The rows come from 4 hidden closed curves, with some noise, and rows from the same curve form a group. Each curve winds through 8 dimensions. The rows are also pushed far along 4 directions, which tell nothing about the answers.
In the rows, 128 means zero.
Known rows, each followed by its group:
[119 115  93 155 194 106 139 146 123 179 113 124 159 119 165 156 130 154
 160] -> H
[ 99 122 110  53  78 172 134  93 139  79 103 126  67 162 136 105  82 117
 132] -> X
[139 101  68 111 118 140 128 110 119  83 154 116  89 185 147 124  81  91
 132] -> R
[101  87  60 144 107 162 101 129 133 128 141 140  89 174 152 158  69 140
 132] -> R
[129 150 103 110 169 143 144  69  85 143 109  83 118 118 132 139 115 136
 105] -> U
[151 111  69 112 200 116 152 125  91 146 112 113 123 128 157 158  70 163
 146] -> U
[132 142 120 180 180 136 109 121 110 147 158 100 117  97 138 141 143 147
 148] -> U
[146 114 124 143 125 118 128 178 163 106 160 139 127 138 112 134 139 126
 156] -> H
[124 105 131 144 114 108 150 160 120  98 131 158  89 119 166 162 111 124
 121] -> X
[145 124 115 135 133  89 149 151 122 104 151 111 109 132 158 135 141 130
 153] -> X
[101 105 134 104  77 109 133 122 118 100 109 133 125 159 153 127 131  86
  97] -> H
[123 122 162 117  89 110 141 136 124 102 109 145 136 125 149 117 135 128
  94] -> X
[132 127 146 148  84  91 143 156 135  97 164 125 128 140 135 124 169 103
 121] -> U
[125 130 118 112 126 157 111 102 129 127 111 103 147 136 118 113 128 140
 105] -> H
[141 156 125  85 195 124 131  54  58 146  85 100 104 103 140 110  86 135
 132] -> U
[124 140 131 177 153 169 106 115 146 176 118 150 153 102  99 160 137 143
  84] -> H
[111 141 113 125 135 163 114 102 133 118 130 117  96 126 134 113 122 124
 149] -> H
[104 113  91 138  76 170 107 108 147  67 165 115  95 181 135  93 125  99
 121] -> R
[161 147 101 124 189 107 112 104 102 218 112 102 170 119 127 133 111 164
 139] -> H
[116 124 117 127  99 170 114 130 167 133 116 138 129 141 101 148 126 138
  93] -> H
[ 96 107 106 108  99 111 147 141 110  82 139 119  66 145 179 122 108 123
 174] -> H
[ 96  93 116 111 139 122 142 132 126 112  94 140 117 141 165 149 110 117
 137] -> R
[134 134 213 205 166  72 144 198 118 114 162 142 135  44 170 137 202 139
 170] -> U
[154 148 147 114 172 104 137 140 128 187 108 132 146  95 141 134 120 169
 170] -> X
[125 108  87  81 147 138 134  79  92 110  88 110 128 160 149  98  75 135
 116] -> R
[141 179 158 110 100 175 104 103 186 150 128 114 120 119  44 133 164 130
 102] -> U
[ 77  97 100  57  72 131 154 101  99  32 103 113  65 177 182  89  96  92
 141] -> H
[120 157  45 136  99 172 109  62 141 144 131 127 107 184 118 103  96 134
  89] -> X
[100 145 125 106 136 154 112  87 135 132  94 136 111 129 136 118 125 115
 127] -> U
[115 123 135 130 131 109 126 120 117 136 135  97 127 131 166 139 152 107
 144] -> R
[179 162 198 110 162  68 148 140 111 148 121 123 156  79 109 109 164 115
 153] -> H
[144 103  61 159 232 159 119 100 104 160 121 126 132 131 122 181  67 145
 110] -> X
[ 80  97 119 114  59 154 126 126 167  83 118 155 105 173 135 132 122  94
 106] -> R
[145 145 172 140 160 113 143 118 114 126 131 103 148  94 123 110 167 121
 129] -> R
[116 118 114 120 132 106 142 126 128 117 109 139 146 147 160 121 133 109
 121] -> U
[ 97 111  83 148 107 149 100 104 133 133 152 106 109 173 153 143 127  93
 127] -> R
[121 157 104  84  94 148 123  84 158 117 128 100 120 172 100  90 146 103
 122] -> U
[144 127  99 181 144 137  94 133 144 182 159 121 165 143 124 138 135 149
 126] -> R
[114 118  86 139 150 172 117  86 112 140 114 128 114 134 162 149  93 121
 104] -> R
[138 107  69  71 211 140 127  80  89 140  89  86 108 145 146 165  72 112
 141] -> H
[118 145 127 125 133 146 139  92 116 122 124 101 112 117 123 135 138 122
 100] -> U
[140 128 117 142 111 115 125 119 120 153 144 138 119 143 138 151 115  98
 109] -> R
[ 92 110  75  72 134 162 127  80  92 113  88 114  61 146 192 131  50 146
 148] -> X
[114 123 183  96  90 127 132 136 136  90 125  93 122 120 143 113 165 128
 136] -> X
[133 109 119 120  54 116 125 154 144  81 170 138  88 169 164 119 124  90
 140] -> R
[134 132 172 117 117 113 139 147 128 121 118  96 137  98 154 125 164 156
 133] -> X
[116  97  46 110  97 152 129 128 133  87 140 137  82 191 143 136  64 128
 121] -> U
[137 146  86 203 140 132 121 137 167 156 157 161 145 136 126 132 146 140
 114] -> X
[121 127 213 101  76 105 135 139 107 101 119 133 111  97 145 111 141 129
 123] -> X
[159 161 150 113 125  93 140 116 120 145 142  87 144 123 104 120 166 118
 126] -> U
[111 110  68  90 159 113 136 106 103  95 117 105  95 166 187 112  97 109
 177] -> U
[134 118 129  88 129 128 130 124 139 115 116 110 120 140 120 153 132  95
 127] -> H
[130 101 158 122 143  93 127 166 144 140 122 133 164 130 149 142 144 121
 156] -> X
[160 135 126 138 117 113 134 119 118 134 142 152 127 137 123 118 109 106
 108] -> R
[145 120 146 137 174 118 124 150 141 140 145  92 150 112 126 148 158 136
 160] -> X
[140 128 135 106  75 161 124 129 165  88 139 118 131 154  63 114 142 121
  88] -> H
[ 79  85 106 148 106  95 148 176 138  82 133 166 105 152 200 119 129 110
 174] -> H
[120 129 178  76  59 102 171 145 138  49 112 165  94 127 171  70 134  93
 149] -> R
[108 120 138 151 157 125 140 129 119 100 132 125 105 108 155 150 143 108
 132] -> U
[149  98 138 130 154  96 156 162 118  94 124 161 126 124 140 142 107 115
 133] -> X

New rows, each followed by its group:
[108  79  77 102 145 132 146 106  69  75 104 137  63 153 195 150  43 119
 124] -> X
[139 169 118  81  34 158 118  82 161 115 133  90 145 179  71  67 150 134
  77] -> U
[ 93  89 113 216 128 105 128 206 152 106 159 208 114 123 197 151 129 127
 159] -> U
[ 97 106 150  50  39 101 144  95  90  68  87 130  94 168 169  81 100  92
 105] -> R
[151 130 156 140 162 113 125 159 161 157 130 121 157 103 103 178 175 109
 134] -> H
[135 127 153 188 204 119 112 151 151 149 141 131 147  90 115 184 176 108
 137] -> U
[114 110  78  67 145 137 128 110 100 112 100  89  96 149 176 111  80 155
 177] -> H
[156 143  93 189 191 128  89 131 138 229 145 128 186 117 111 154 131 162
 133] -> H
[109 149 131  89 137 143 135  77 116 135  76 121 128 123 140 109 123 126
 106] -> U
[116 121  93 133 100 132 110 135 160 142 144 141 111 170 124 151 125  92
 138] -> H
[103 118  88 168 119 196  80 118 161  86 149 132 110 152 116 116 123 134
 112] -> U
[149 138 155 169 139 116 135 144 142 157 123 144 174  99 115 144 159 152
  87] -> X
[131 110  93  91 138 127 114 112 132 155 113 106 141 169 140 137 103 128
 139] -> X
[119 111 145 182  86  91 122 189 154  76 193 144 107 140 147 128 175  92
 155] -> U
[138 154 214  90  48  50 166 170 146  77 134 170 103 120 130  77 175  84
 158] -> U
[144 111 124 141 128 124 101 133 123 119 147 126 138 142 118 137 130 104
 116] -> H
[152 136 119 169 176 140 116 115 122 137 153 113 143 120 106 129 132 137
 123] -> X
[148 147 210 124 107  85 169 161 133 106 117 155 152  85 106 100 171 129
 120] -> H
[112 123 135 139 119  94 150 159 120 118 119 172 106 113 187 122 119 136
 155] -> U
[103 119 143  98 117 135 140 117 140 127  90 123 135 129 139 137 137 124
 114] -> R
[163 138 133 209 240 159 110 125 138 206 150  85 186  66  98 208 172 160
 103] -> R
[118 152 110 132 149 147 137 107 141 124 136 101 126 123 132 109 150 141
 143] -> U
[135 149 143 200 155 195  80 126 202 184 167  93 185 113  52 167 198 149
  99] -> X
[150 127 112 101 154 109 162 133 105 124 112 119 123 118 139 136 101 155
 133] -> U
[107 140 123 118 140 142 132  96 125 136  91 135 133 124 146 122 128 126
 108] -> U
[131 160  81 149  61 202  60  56 158 153 157 113 135 193  43 106 121 121
  39] -> U
[118 127  59 183 142 211  84 124 202 184 143 142 148 152  70 178 122 152
  95] -> H
[119 119 159 136 139  92 150 174 127 133 114 156 113  88 192 143 129 157
 175] -> X
[127 100  66 192 160 151 126 162 149 120 161 155 123 139 133 171 105 151
 125] -> U
[143 155 189 110 101 124 128 109 108 147 117 112 131  93 115 117 136 150
 105] -> X
[152 129 173 169 155  77 127 170 125 176 137 127 182  89 155 137 171 150
 149] -> R
[159 175 140 120 134 122 147  91 119 172 130  81 162 115  85 130 162 135
  86] -> U
[114  94 146  95 105  86 164 165 129  76 107 164 108 142 163 114 111 111
 160] -> R
[111  86 125 135  72 107 158 207 172  31 151 194  74 152 170 123 118 105
 168] -> X
[145 117 159  75 150 116 129 118  96 144 108 109 118 115 131 141  91 136
 152] -> X
[160 153 112 102 143 127 119  98 127 153 124  81 165 141 103 102 138 156
 122] -> U
[118 143 186  53  57  83 156 102 105 108  83 124 130 135 139  95 152  79
  96] -> H
[124  99 137 128 137 125 120 157 143  99 147 105 124 134 149 138 144 120
 164] -> X
[152 138 105 119 134 123 122 133 142 134 147 127 119 147 107 119 116 120
 161] -> H
[ 97  72  51 101 176 109 143 149 100 100 104 160  70 159 224 146  48 120
 205] -> H
[118 128 104 145 116 132 142 136 133 106 144 118 136 136 154 104 139 152
 129] -> U
[126 126 153 137 145 148 114 128 142 135 131  88 144 110 131 142 161 147
 132] -> X
[157 126 126 124 136 122 129 159 155 123 147 122 137 131  99 134 138 137
 148] -> H
[181 159 178 103 216  93 152 130 120 153 102 101 162  72  92 133 160 142
 146] -> U
[119 107 134 137 130 135 116 124 128 128 113 133 149 133 143 136 127 133
 103] -> X
[109 139 178 132  93 125 130 113 113 117 128 118 114 105 141 115 155 119
 114] -> R
[150 166 174 113 163  96 142  94 109 197 110  74 168  94 117 139 176 122
 126] -> R
[116 165 163  85  80 120 139  98 111 147  94 144 103 111 137  97 118 129
 124] -> H
[129 164 175  49  38 136 157 105 154  82 106 135 101 135 126  60 141 111
 126] -> R
[159 179 215 153 158  90 141 140 122 152 144  98 148  52 108 121 209 142
 150] -> U
[112 128 118 161 136 152 105 110 110 148 142 112 112 117 152 138 121 145
 128] -> R
[147 146 147 123 143 127 109 129 144 124 132 102 147 122 106 103 160 138
 142] -> U
[133 130 151 145 126 142 140 126 136 115 124 147 121 111 109 149 130 121
  86] -> X
[152 107  52 200 169 156 107 146 166 154 161 165 149 162  94 170  97 140
  97] -> X
[145 147 164 101  88 161 128 101 141 117 131  82 125 117  96 128 161 126
  83] -> R
[125 139 124 133  85 114 113 130 138 145 133 152 137 151 136  96 130 124
 131] -> H
[134 190  73  91 101 176 120  26 126 169 102  98 121 162  92  85 101 147
  74] -> X
[125 138 171 133 156  86 154 145 112 164 105 150 123  79 177 143 136 131
 165] -> R
[133 149 150 114 152 111 162 104  94 129 115  97 128  98 141 134 144 130
 111] -> U
[110 109 133 146  86 161 102 148 180  89 168 113 122 159 110 131 163 112
 132] -> X
[115  99  46 165 189 164 106 143 154 164 130 150 127 145 142 178  86 151
 153] -> H
[130 159 114 115 107 183 134  97 162 108 133 119 106 134  74 119 127 139
  94] -> U
[125 120 144 133 147  82 154 146  97 127 119 167 103 108 172 119 102 122
 172] -> R
[157 120 113 121 126 121 136 130 131 105 155 119 114 150 130 126 121 100
 135] -> R
[139 128 101 140 140 130  84  97 111 142 137 121 130 156 112 123 109 117
 108] -> U
[114 157 121 118 110 171 112  77 127 164 102 138 123 125 103 123 109 134
  86] -> H
[160 135 106 101 143 141 100  86 103 158 121  86 143 147  97 131 109 122
  98] -> H
[ 88 100  74 109 109 165  97  92 126  74 131 123  62 186 144 141  93  78
 124] -> U
[135 107 111 134 137 123 125 161 139 140 130 140 124 133 145 140 104 157
 158] -> R
[ 96 122  48 163 133 197  81  70 119 108 145 142  76 172 124 124  72 113
 104] -> U
[137 138 101 144 160 160  88 114 149 133 139 103 139 141 107 118 139 144
 137] -> U
[104 115 100 153 131 144 137 116 115 100 142 124  99 137 154 145 123 116
 113] -> U
[102 129 122 135 120 161 122 126 146 132 118 143 102 118 152 143 114 147
 131] -> X
